All groups share one centre, and each spreads out both ways along 14 directions, with some noise.
Some rows, each with its group after it:
[ 26   2  11 -10  17   3  -7   4 -12 -59  -3  15  -5 -22 -41   0 -10  -7
  34  23] | Q_301
[ -1  15  11  13  16   3 -22 -13 -24  -3  23   0  14  -3   3  31 -24  36
   4  31] | Q_700
[ 31 -14  -7  10  14  13   2  -6 -26   6  -8   4  -9   6 -12  12   2  -5
  -8  12] | Q_757
[ 12   5 -20  20   1 -19 -19 -24   5  10 -10  -6   6  -5 -25  20  -5 -10
 -26  -4] | Q_977
[  4  12   0 -18  -9 -11   9  28   4  -9  -4   7 -26 -12   9  -8  11  -6
   3  21] | Q_700
[-14   0  15  28 -21  -6  20  -8  25 -29  34 -17  41 -18 -12 -16   5 -11
  -8   6] | Q_301
[ 11  -6  15  34  14   0   1   7  -4   6  -7   3   4 -16 -19   5  -5  15
 -13  17] | Q_757
[ 12 -14  27   7  14  13   0   2  -6  23  10  12   4   1   0  10  -6  19
   1  16] | Q_757
[ 42  19   7  -6  -9  -4 -21 -12  -6  -2  -1  28 -11  -1 -27   8 -18   3
 -10 -19] | Q_757
[ 11 -15  12  -4   3  -1  -5   6   1   2   5   2  -1   9 -10   1 -15   1
 -26  20] | Q_757
[ -9 -11 -11   3  -7  16  21  -4   1  -3  10  35   7  16  -1  -7  18  21
   8 -18] | Q_301
[ -5  16  28   7   9  -6 -19   9 -19  14 -14  14   8 -14  -7   3  -7  29
   1  -5] | Q_326
[ 27  -3  19   7  10  -2 -15  18 -12  -5 -22   9   5 -20  15  11   3  27
 -35 -13] | Q_757
[-23  -9  16 -10  -1  11  -8  19 -12  35  -8  14   8  13   3 -16  -7   6
 -21   4] | Q_301
[-12  -7  18  -7 -17  -6   1   2   3   2 -27  11  11 -10 -22 -12 -14   9
 -11  14] | Q_326
[  6 -42   0   6   0  21  -3  31 -15 -33 -18  24 -15 -14  39 -10 -44  -2
  -6 -16] | Q_977
[  5   1  20  -1  11  13  -4 -10 -12   2   0   4  -5   1 -16   4   3  16
   4   6] | Q_700
[-30   9  -9   8  -6  11   3   9  -1  22   0 -31  35   1  21   0   5  18
  15 -12] | Q_700
[-31   4  16 -15  -7   6   3   8  42  30   6  18   4  19 -20 -36 -22  -4
 -15  32] | Q_326
[  9  -3  10  28  -9  17   7   1  13  -8  29 -23   2 -30  -7   9   9 -10
  10 -13] | Q_301
[  1  -1  14  15   3   4   7   2  -6  15  -5  -1   4  -2  -8 -11 -13  -4
  23   0] | Q_326
[  5  12 -13   4 -20   8   0  23   2  10 -21  10   3 -24  -3 -13  20 -17
 -17 -24] | Q_700
[ -8  -2  25   1   0  -7   3  20  11  36  12 -13  18   3 -15  -7   9   3
 -15  25] | Q_977
[ -9 -11  -4 -17  -7  -3 -15  -2   2  22  -4  19  32  -5 -22  13   9  -6
   1   2] | Q_326
[ -1  20   9   8   1 -20  -1 -21  13  -6  -2 -14   6   8 -25  -3  -4  12
   0  -6] | Q_977
[  1   4   5  15   0   6  -1 -16 -16  -7   8  -5  14 -10 -11  11  -8   4
  23   6] | Q_326
[ -4 -12  17  -3  -5   7  11  -1  -4  19  10  18 -21   7  11  -3  -5   6
  -8  20] | Q_977
[ 10 -15 -12 -14   1  -8   1   8   5   7 -11 -17  11   9  21  13 -21   6
  13  14] | Q_700
[ 13  -6  13   5 -19   8 -19 -15  19  27 -21  12  30 -39  -3  15   0  -2
  -2 -48] | Q_757
[  9 -15   0   1   8   9  -8   1 -18  -3   5   6 -18  -6  -1  19 -12   0
  17   7] | Q_301
[  7  25  -1 -20  -9  -9  -2 -10  16   3   2   1  17 -21  -8  16  27   3
  13  20] | Q_977
[ -1   4  18   2   1   4  13  11 -18   3  -7  -9  20   5   9 -12   3  20
   0  15] | Q_700
[ -3 -10  11  -7  -4  -7  -3  -2  -1 -17   3   7  -2   2   7   7  -6  21
  -3 -17] | Q_326
[ 34  13   7  13 -10 -24   8   9   5  -4   2   4 -30 -19   6  24  30  28
 -23 -21] | Q_301
[ -9  -8   8  -3  17  14 -20  18 -32   8   1  18  40  -7   3  -8 -11 -17
  25  -5] | Q_977
[ 13  -2  -8 -16 -15   9 -13 -24   8   0  22   8  14  -2   4  12   1 -23
 -13 -12] | Q_757
[ 14 -10  12  12  -5  -6 -12   9   1   9 -22  13  23 -19  14  -2 -10   3
 -34 -21] | Q_757
[ -2  -3  10 -10  18 -15  -4 -14  30  36  36  -1   8  27   7  -2  -7 -22
   4  17] | Q_326
[  9  -7 -16 -27 -29 -26  -2  10  21  -3  20 -10  25   5  23  17  12  -6
 -30   2] | Q_301
[ 10  -5  -5  -1   4  19  -1   9 -15   3 -20   8 -29  -3  13   4   2  12
  -6 -12] | Q_301
[ 17  17  -8 -10   8   2 -31 -15   1  20 -10 -15  14  -8 -31  31  17   6
  -3 -17] | Q_700
[  2  -3 -17  -4   7   4  -6 -26 -17  17  -2  -9  -6   2  -7  30  15  -2
  16   9] | Q_977
[ 24  10  13  26   9  11   5  -4 -15  -2  11  -7 -32 -10  22  14   4  16
 -16   2] | Q_326
[  9   5  24  21 -16  12  19 -22 -32  23 -22  28 -14  -6 -27 -13  23   8
   1 -30] | Q_700
[ -5   7   4 -15 -30  -2  -4   0  10   4   8   9  13   0  23   1 -28  10
 -17  11] | Q_301
[ -3  -7  16  28 -21 -29  11 -21   4  25  14 -15  17  -1  -5  10  -8   1
 -30  19] | Q_326
[ 25 -11   5   0  -5   0   1   5  -5 -14  17   7 -12 -14  -3  18  -9  -3
  19   5] | Q_301
[ 13  23   7  -9   8 -17 -18  -6  -4 -30  16  13 -23  -5 -12  13  -3   8
  -2   5] | Q_700
[-16  46  -8   4  24  -9 -27 -14  -5  -5  19  14 -11   3  -3  17  -1  23
   2  23] | Q_757
[ 13  15  29  -7  32   6 -12  -2  -9 -10  -8  -8   8  15 -14 -23 -20  -3
 -14  34] | Q_757
[ 27 -20   1  17  23  -3  -3 -16 -23  14   4  -5 -16  27 -37  16 -42  -1
  34  14] | Q_977
[ 31   3  22 -31 -11  13   0   4  -5 -16  -4  37  19   1 -21 -23   4 -11
  -1  -5] | Q_326
[ -6  26  -5  18 -16 -12  -6   8 -14  -6  11 -16  32 -12 -28   3  -6   3
   3  14] | Q_326
[ -8  -2  19 -15 -14   7  -3  19 -11  -4 -20   4   4   3   4 -27 -22  -1
 -12  -3] | Q_301
[ -4 -27   3  17  14  16  16  23 -18  -5   6  35   5  10  14 -19 -13   1
 -12  31] | Q_326
[ 14   8  20   4  10  -6 -17  10  -9   7  17  -5  19  -4   8  -6 -30 -23
  -5  21] | Q_977
[  2  -4   5 -18   3   7 -21  29  15   8   7   3  16 -28  13  12 -12  -8
   8  26] | Q_977
[ 19   6  -9 -17   5  -2  -9   5  18  13  20  14   6  -1   8  22  13   7
  -9  19] | Q_301
[-10  -3  -4  13  -8 -24  -1 -24 -16   8  -1  32  17   2 -16   7   9  -1
 -21   4] | Q_700
[-17 -18  -5   9   5  15   3  -4   0   9  18   3  17   8   1   8  14  11
  -5  -4] | Q_700
[ 24   6  29  -4   9  14   5  -6   5  27  10  27 -13  11   1 -16  -2  -4
  -3   0] | Q_326
[ 27  28  12  -9   3  11 -11 -16  -5  -9  23   3   7   5  -7   1  12   1
   1 -23] | Q_326
[ -6 -13  -1 -24  -1  15  -7  17   3  21 -10   9   3   3  -3  -2   5  -2
   5  -6] | Q_301
[  7 -15 -24 -21  -5 -17  14   9  13  13 -13  -1  16  14  -2  -7  17 -28
   8   4] | Q_700
[-35  -3   7  35  -5 -25  -2  23  18  11 -22 -20   6 -19 -11  -4 -12  22
 -14 -12] | Q_757
[  7  16 -14  -8  31  19 -19  -8 -25 -19  -5 -32   9   5 -11   4   3 -16
  32  -2] | Q_977
[ 19  -3   2  14  14  11  -4  -3 -15 -15   0  -1 -12   9  -5  -8 -30  -9
   7  -8] | Q_977
[  7   3   9  20   5 -21  13 -11 -18 -11   7   3   7  15  -2  -8  -2   3
  -7   3] | Q_301
[ -8  20  29   1   4   5   1 -13   0  19   2 -17   4   5 -19 -10   2   9
  26 -10] | Q_700
[-13   5  10 -20  13  28 -26  -8 -26  28  13  16 -14  -4  31   8 -17 -20
  23  11] | Q_977
[ -5   7   4   4   4   6  11  -7 -15   6  23  -4   1  15   3   2  27   8
 -11  10] | Q_977
[ -5  12   1 -23  -5   5  -9  -7 -14  -9 -23  13 -20 -11  25  -2  13  -5
 -22   3] | Q_977
[  1   1  -6   3   0  27   0  25   2   3   1 -10  -4 -16  13   0   5   0
  -3   4] | Q_700
[ -1  -5   0  29   8  36   6  -7 -40 -18   8  16  24 -11  -6  -2  -1   3
   1  19] | Q_326
[ -7  13  -3  -4  11  23  10 -15 -10 -13  14 -17   3  10   4 -14  10 -16
  34   0] | Q_757
[-35  -2   8  15 -25  -9  -2   1   1 -11  23  -5  24  -5  11   0  -5  14
 -47  10] | Q_301
[-14 -13  -3  19   8   0   1  14  -8  19 -17  19  12 -21  27   9  10  15
  -1   2] | Q_757
[ -6 -16  -1  -7   9 -10   5 -26 -12 -24 -28  -5 -52  24   7   1 -24  12
 -22  20] | Q_977
[  9  13  13   9  -1  -4  -7 -12   9  -5  19 -20  13 -16 -15  16  13   5
  -4   0] | Q_757
[  0   5   6   0   5  -8   0  12  -2 -12  -3 -19 -12  -8 -10  12  14  20
  -1   8] | Q_757
[ 30  -9   6  30  -3  -5  17  23 -30   1   0   2   8 -16  10  -1   6  -9
 -17  13] | Q_326
[  9   5  -6  10  18  33  17 -21  28  21  21   6  15  11   7  -9   0  -5
  39   2] | Q_301
[ 27  -3  31   3  -1  25  18  27  -7  -4  11  21  -5  -5   5 -22 -13   7
  12   6] | Q_700
[  1  -7   9   0   5  13   4  10   9 -37  -1  -3 -23   3  13 -24 -27  -4
  13 -27] | Q_700
[ 14   7  -9  13 -11   5   3   0 -12 -13  21  33   5 -17  29  16  13  12
   3 -25] | Q_757

New rows, each followed by its group:
[  4   0  13  -3   6  -2  -6   4   2  12 -13  11  10  -8  -7  -6  -8  -4
  -7  19] | Q_757
[ -9  14  18   6 -10  15  11  -3  15 -16 -16  22 -21 -10   1 -15 -17  38
  21 -21] | Q_301
[-19 -16  13  -5   2  10 -21  18 -11   5   5  14  23 -18  36  -1 -25  -9
   6  -4] | Q_977
[-10  10   0  18  23  -2 -12   0   1 -12 -13  -7   5 -20  -9   9   4  15
  -8  22] | Q_757
[ -9  14  18  -9  16  20  -5   6  26  -1 -16 -11   4  -4  13 -28 -26   1
   3  21] | Q_301
[  2 -30  -5   3  16   2  -8  10  -1   3 -12   2 -17  10 -26  11 -27  12
   8  10] | Q_977
[  2  -9   6   5  -5  -4   5   3  -9   6  -8  -5   6  -2   6   1  -3   6
  14 -23] | Q_757
[ -3   0  -1  29 -12   4  13  -4 -14   2   7  -7   5   5  -6  -5  -4   9
   1 -19] | Q_326
[ 19  -1   8   0  14  21  12 -10   2 -10  18  12 -19  17   9 -13  -6  -8
   2   9] | Q_326
[-31  -7   2  13   3  -9  -3  -3  10   3  18 -26   9  -6   6  21   4  23
   9  -4] | Q_757
[ 23  10  18   2   3  -2  -9   3  -8  -4   4  46  15  -9  12  -7 -18   4
 -11   4] | Q_757
[-10   1  14  34   4  -9   2 -14 -10 -15  20  -1   3 -16 -29  10  10   9
   4   0] | Q_301
[ -4  12 -21  36  21  -4   8   2 -29 -30  40   2 -20  16  13  20   7  30
  -4  17] | Q_757
[  8 -13  21 -17 -11   3  -1   3   6   8   1   6   4   1  -1  -1 -13   6
   9 -15] | Q_757
[ -6  14  -1  -3   1   8  -6   0  -1 -12  -6  -4  -1   4 -16 -11  -7   6
   7  -6] | Q_326
[ 10  -7  -3 -19 -18 -14   5   0   9   9  16  24  22   5 -20   9  15  -1
  11  -5] | Q_301
[-18 -11   0  -1  27  24 -18 -15   0  -4   2 -27   0   5  -6  21   0  21
   4   1] | Q_700
[-23   6  32   0  -8   8  18  10  12  27   4 -32   3   4  14 -16  -5  20
  24  -2] | Q_700
[ -3 -26  -1  13   1   3  -7  -8  -3  29 -17   5   5   3  -8  11 -22   6
   7 -19] | Q_757
[ -4   6   2 -17  -3 -11 -14  13 -11   5  -7   0   1  13  11   1   0  12
 -31  -2] | Q_301
[ 20  -4  -6  13   2  -6   7 -13  -9 -16  -1  -2 -19  11  -6   8  -5   6
 -12   3] | Q_977
[-15 -22  16   1  -7  -6  -6 -12 -11  -1 -26  15   3 -17  -3  16  -8  26
 -22  17] | Q_326
[ 22  12  30 -20   8   0 -29 -27  16 -16  14  -4  11 -11 -32  23 -12  14
  11   1] | Q_757
[ 19   1  12   9   3 -21  11  -1 -11 -10   7  16 -13  28   6 -11 -17  12
  -6 -13] | Q_326
[  3 -43  17  -2  -8   0  12   8  12  -5  14  15   6  -3 -10   7 -21   8
   9  18] | Q_757
[  0  -1  -8  15  18  14 -11 -14 -17  27 -14   0  12  -8  15  17   8   6
   4 -16] | Q_757
[ -2  21  12  -3   9  -6  -9  -8   3  -7   8 -31   0   6 -17   1   2   5
   0   5] | Q_757
[  7  -2 -10  19   2  40   9  -5  12 -14  -4  11 -16 -28   9   4  -4   4
  -4  22] | Q_301
[-14  -3  10  14  -9  -7  10  -9  20   4  15  -9  13  -7  -2  -2  -5   1
   7   0] | Q_301
[ -7  -7   4   4  -1 -14   1  10  -5 -13  -9   8  -4  25 -10 -29 -44  -6
  -4   0] | Q_757
[-13  25  20 -15   6 -15 -25   7  13   2  -9 -10   4  -1  -3  -4   2  17
 -34   0] | Q_326
[ 15  25  12 -11   1  14   0  12  10  -2   2   9 -10   1 -15 -22  -5  -4
  -1  12] | Q_326
[ 11  -5  -5  27 -21   8  -9 -22  11  16  -1   1  18 -18 -13   7  -9 -12
  -3 -54] | Q_757
[ -1   9  18  16  -1  13   3  -4  -5 -11  30 -10  28  -9  -1  -7  -6  -4
   4  16] | Q_326
[-19  -7 -12 -17 -16  -2  -2  -9  15  25  -5  32   7   9  11  12 -10  20
 -10  22] | Q_301
[  4 -23  12   2  -6   4   8  21  14  -3   2 -16 -27  -1  10   7 -19  21
  -8   5] | Q_977
[-13 -10  -9   5   3  -2  -9  -7  13   3  15 -17 -18  19 -34  11 -18   0
 -22  28] | Q_757
[ 31  16 -18  23  -4 -21   6  17 -15   7  -7 -28 -11  -4  -5   4  10 -15
 -11  -1] | Q_326
[-18  -6   2  -9 -18  22   4  12  31  -8  24   4  -5  -1  37   3 -12  28
   6 -22] | Q_301
[ 30  -7 -13  24 -12 -23   8  23 -33  -2 -18  -5   9 -25  -9  16   6 -12
 -13  30] | Q_326
[-19  30  23  -2  13   0 -25  -2  -3  -6   4  -6  -4 -14 -14   6  -9  21
   2  22] | Q_700
[ 30  12  -8   7  18  11 -35   0 -10 -36  22   0  11  -7  -4  26  -9  14
 -25 -13] | Q_700
[ 10  -7  17  -4   7   4  -2 -18  -8   5  -9   3  -1  10 -16   5 -11  14
  15  -8] | Q_700
[  4  19   9  37   6 -19  -3   3  -6  -9   0  20  16 -25   0   4  -7  20
   7  -8] | Q_757
[ 22 -13   9  -8  20  27 -18 -20 -10   2 -13   1   7  11  -8  -2 -21  -9
 -11  -5] | Q_757
[-11   2   3   5  -2  -2  19  24 -10   6  12 -12 -21  26   1 -23  -1  -2
 -12  22] | Q_757
[-22  11  -4  18   2 -20  -6   4   2  -5  -8  -9   3   2  -6  -9 -17   5
  -4  -1] | Q_757
[-13  11  19 -14   1  13  -7  -5 -17   7   3  -5 -16   2  30  -5   0  -1
  -1  -3] | Q_977
[ 15 -10  20  14   4  15   7   1   3  -7  16 -18   6 -16  -6  15  17  18
  -2  -5] | Q_757
[ -8   3   9  10  25  29  -8  -2 -13   5 -16 -63  35   6  12  -1 -17  16
   6  12] | Q_700
[-27  15  21  20  19  18 -22 -18 -34 -11   2  11  -3   0 -22  -4 -35  18
   6  20] | Q_301
[  3   7 -25   0   2  36 -26 -11 -11  -1 -11 -13 -11 -24  -9  27   2  -7
  -7   7] | Q_301
[ 14  -8  18   2  -7   2   6  22  17 -11  43  11 -12   2  23   0 -15  10
  -7  -5] | Q_700
[  7 -15  14  -9  17  45 -12 -22   9  14   6   5  19 -13   8   9   7  -9
  -6   7] | Q_757
[  4  -4  -7  11   4   6  -2 -34 -24  -9 -10  11   2   0  10   3 -18 -12
  22 -14] | Q_977
[ 19   0 -14  -1 -11   9   5  11 -16   8 -17  13   4  -8   1   6  16   4
  -1 -10] | Q_700
[ 17  20   3  -4  -6   5 -11 -13   0   1  17  -4  -2   4  -9   5   4  -4
 -12 -12] | Q_757
[  0   6  20 -17 -10  15 -10  -8  25  -8  17 -16  -2  -7 -18   2   1   5
   2 -14] | Q_757
[ 21  -5  18  16 -14   9  31   0 -37 -12   0   0  -4   7  26 -19  15   0
 -10 -23] | Q_977
[ 23 -29   0   7  -8  23   7 -20  -8  15  19  19  21  -4  15  15   0 -13
  11 -19] | Q_757
[-14 -12 -12  10 -12  20   7  -5 -17   2   5   9   6  12  19  -3  -7   5
 -17  -2] | Q_301
[  4  21  -5   0   3  25  -8  -8  28  -6  23   0   6 -15   1  13   3  13
   8   2] | Q_301
[ 13  -6 -19  11  -7   3  -3  -5 -12   7  11  42 -21   9  -9  12 -19   2
   2  -3] | Q_757
[  5  14 -18 -17   3 -10 -14 -17  -2 -16  -1 -19 -14   6 -27  16   4 -10
   4  14] | Q_757
[ 10  28  25  17  10   1  -9  20 -20   2 -13 -12  13 -16  -3 -16   0   5
  -7  -7] | Q_326
[ 47  36 -12  15 -12  11   4 -12  12  -6  -6 -26 -22 -18  35  12   1   4
 -21 -15] | Q_301
[ 45  22 -17   2 -19  -9  -5 -14 -10  -8  16 -28   6  -3  13  22   9 -15
 -18 -16] | Q_301
[ -9  -6  17  -4   1   1   3  12   2  -7   9 -30   5   8  14  -5   4  10
 -17  -5] | Q_757
[ 29 -18   4 -10 -16   6   0  -3  -3  18   4  -6 -17  20 -26   5 -12 -11
 -19  -8] | Q_757
[  0  38  -2 -19  13 -10 -25  -9 -17 -19  -3   1  -8  22  10  -6 -14   8
   2 -14] | Q_757
[ -5   8  22  10   7  -2 -15  -1  13   2 -11 -24   6   4 -27 -17 -25   1
 -20  -5] | Q_757
[  7   3 -10  19 -47   0  10 -13   2  12  25  24 -18 -14  27  35   0  35
 -22 -18] | Q_301
[ 28  -1  -3   2  -1   9   1  -5 -12 -14  -5  27  -6   5 -16 -13 -19 -17
  -1   2] | Q_757
